There are 3 ways to turn a row about zero (a turn may also mirror it). The second row of each pair is the first, turned, with some noise. The first 30 pairs use one turn. New pairs use 3 turns, one after the other, and a turn may come again.
Some pairs, each with its turns in order after it:
31  -10  23  1  -13  0  -12  11  -1
-8  21  -8  7  24  -1  -7  26  -11 -> z_762

5  -10  -18  -7  5  -4  -1  -6  -11
5  -15  -4  14  -3  -2  -4  12  -3 -> z_271

-8  -4  10  -3  -4  -3  -41  4  5
0  -29  8  -12  -7  -20  -9  -18  -10 -> z_229

20  -3  -7  -24  -10  -16  -13  -25  17
2  -10  1  -32  -2  -20  2  12  29 -> z_229

-3  -3  4  21  17  -18  -44  -14  -1
13  -21  6  -3  22  -37  5  -23  -8 -> z_229

9  -14  -19  -1  10  2  0  0  -7
4  -8  -7  17  2  -1  8  2  18 -> z_229

14  27  -4  -2  -12  16  1  -3  -21
13  -17  15  -23  -16  4  -12  -1  -12 -> z_271

-4  11  1  13  -4  3  -1  -2  15
12  0  -3  -1  -3  6  -17  -5  -5 -> z_762

-4  -17  40  -1  -24  -24  -6  2  -1
-38  -5  -5  6  30  9  -14  2  -20 -> z_762

7  -19  11  2  5  -2  1  -3  1
11  -8  12  -1  -1  1  14  4  0 -> z_229

0  1  -1  11  7  21  1  6  0
2  9  5  21  -8  -4  -6  0  -7 -> z_229

7  -4  20  24  15  2  -15  -41  14
-9  18  -2  -18  -27  24  -12  6  -34 -> z_762

44  -6  -5  8  7  15  -3  -16  3
12  41  0  0  -9  9  10  22  -8 -> z_762

11  7  -11  11  -2  -8  -12  22  16
-15  3  -8  -11  7  21  -16  4  14 -> z_271

1  -7  -6  1  -8  8  2  -20  44
-36  1  -13  0  -12  2  29  -2  -2 -> z_271

10  -44  -5  28  10  2  -19  -2  -9
5  -8  -6  5  0  24  30  28  -33 -> z_762

0  -5  16  -17  18  1  -9  44  1
7  -33  -3  13  -4  14  -14  19  -26 -> z_229

0  4  10  0  28  12  -29  2  2
-1  8  -16  3  -16  -9  -21  -25  13 -> z_271

16  -20  3  16  -6  -3  9  33  11
-15  -4  14  1  29  14  -3  -1  28 -> z_271

-29  -11  9  -3  -14  -26  -16  13  -2
6  21  -16  11  33  8  -4  -5  -19 -> z_271

-3  9  -9  -8  -18  1  -6  -16  11
-11  7  -3  -18  -9  -10  -5  -6  12 -> z_229

-13  -5  -4  -9  -3  0  24  6  4
6  9  13  14  1  9  17  10  -1 -> z_271

-1  -27  44  1  4  15  1  44  15
-12  24  28  16  30  0  -1  -39  27 -> z_271

-14  -8  -7  22  -9  4  4  35  -24
30  -6  3  -1  29  25  -3  -5  17 -> z_271

-5  1  43  -10  24  15  -8  -25  -44
-50  8  -34  -19  -27  -19  9  12  -8 -> z_762

-14  -2  3  16  14  -16  11  -15  2
10  14  -9  -3  14  -6  22  -8  -10 -> z_229

-15  -4  -2  -26  -23  15  -9  -6  -6
-3  -7  -4  -15  -29  11  -13  -16  12 -> z_229

-18  20  -35  44  8  -30  -3  -28  5
13  -19  27  28  -48  27  -14  -17  -10 -> z_762

-6  -5  44  -8  -2  4  6  -33  2
-38  18  -16  -23  -2  8  -9  -15  -15 -> z_762

-8  -17  -4  -5  -12  43  -8  -40  26
18  26  -2  -36  -4  -3  13  -28  -38 -> z_762

New pairs. What belongs after each?
22  -2  -9  0  -7  24  6  18  -2
-9  -4  3  -8  -16  -20  22  -3  18 -> z_271 z_762 z_762

29  -24  -10  -8  -15  17  19  -1  44
20  27  18  -3  -43  -12  -1  -26  15 -> z_229 z_271 z_271

15  16  6  34  -2  -7  6  4  18
-18  -13  5  3  -1  11  -15  10  -33 -> z_762 z_229 z_762

1  44  5  -10  -10  -16  0  -10  10
-8  -11  -18  -18  22  -17  29  0  -13 -> z_271 z_762 z_229

-12  3  6  -11  -30  0  2  13  -16
1  22  -9  -7  -6  4  -10  29  -7 -> z_271 z_229 z_762

27  9  14  6  -7  -5  6  -25  -3
1  -32  1  9  9  15  -17  3  6 -> z_229 z_229 z_229

2  2  -5  5  -8  4  8  -11  -6
3  1  9  -4  -5  5  2  3  -14 -> z_229 z_271 z_271

-8  15  -44  -17  13  -18  13  13  -11
13  19  -38  -15  0  12  10  5  -32 -> z_762 z_271 z_229

1  -7  -39  21  -10  -7  -44  25  15
31  15  26  20  -31  25  20  -27  4 -> z_229 z_762 z_229

28  8  -4  -4  -13  0  5  10  -14
4  -4  -19  10  23  5  -2  -14  -14 -> z_762 z_229 z_229

-7  14  -28  -32  -7  9  8  -14  5
9  9  -3  -15  -11  -12  -26  -27  -22 -> z_762 z_762 z_229

9  -9  -28  5  2  -18  -44  1  1
-12  -16  -31  -5  16  -5  31  24  3 -> z_271 z_229 z_271

-7  -28  -5  44  13  -15  13  -20  3
7  20  -18  5  -4  -3  -40  -14  -33 -> z_762 z_229 z_762

-32  9  16  -3  16  9  -11  1  -3
-25  17  2  -5  18  16  4  -7  -17 -> z_229 z_762 z_229

44  -3  -44  20  -30  -4  16  23  5
6  18  -28  51  33  1  22  -2  -28 -> z_271 z_229 z_762

-1  4  -26  -6  8  5  -31  44  -6
-16  10  -1  12  -10  46  12  -26  -8 -> z_229 z_229 z_762

31  7  -6  -35  -15  -31  17  -5  -6
-3  -34  -23  30  -5  0  32  -8  -7 -> z_271 z_762 z_229

-21  15  -5  8  14  44  -1  -1  -19
5  -34  -28  -1  13  -3  27  16  7 -> z_762 z_271 z_762

2  -7  -1  0  3  4  14  3  -23
-5  9  6  -8  13  7  2  -20  -6 -> z_229 z_271 z_762

21  33  10  -19  19  4  -7  -3  11
-24  -20  13  -15  1  -1  -8  32  -11 -> z_762 z_762 z_762

-10  -1  1  -10  11  -1  2  22  14
-6  -5  12  5  -14  3  10  5  -22 -> z_271 z_271 z_271

-3  2  20  -14  21  -11  -2  -2  16
-23  -8  17  -16  4  2  13  3  10 -> z_762 z_762 z_762

41  24  -12  4  4  -6  2  -17  -4
6  -15  3  1  -37  16  21  -15  17 -> z_271 z_229 z_229

28  0  -20  8  9  -8  7  7  10
-10  6  3  -16  0  5  23  20  8 -> z_271 z_762 z_762

-18  5  -9  -17  38  -3  -1  10  -8
15  -14  9  -9  -1  39  -14  2  -10 -> z_229 z_229 z_762

-42  4  -33  -9  15  -2  6  -16  2
-16  27  -29  -1  -17  25  16  22  -2 -> z_229 z_229 z_271

-11  -2  2  -5  3  4  0  -1  -2
-9  7  -3  -2  -4  0  5  -5  -2 -> z_229 z_229 z_271

8  36  12  11  -6  -15  17  5  -2
9  -28  26  2  16  16  -10  -12  11 -> z_762 z_762 z_229

-17  3  18  -11  -2  30  40  -1  -7
-35  2  -32  -13  -2  -19  1  19  12 -> z_762 z_229 z_229

6  9  -11  -8  -32  -31  -16  -32  -7
18  9  10  35  -23  -25  17  -6  20 -> z_271 z_229 z_229

-33  -6  1  -5  7  4  -3  31  36
-17  14  3  -22  -29  22  -7  17  28 -> z_271 z_271 z_229

5  20  0  30  -30  -37  -4  18  -7
-3  13  8  15  19  3  -10  2  56 -> z_229 z_229 z_229

0  33  31  39  1  26  -15  -44  23
-2  48  -12  -19  -12  -47  35  0  -22 -> z_271 z_762 z_271

-2  -5  -24  -8  -4  10  -3  8  -11
13  -14  13  -1  -6  5  -8  14  10 -> z_271 z_762 z_271

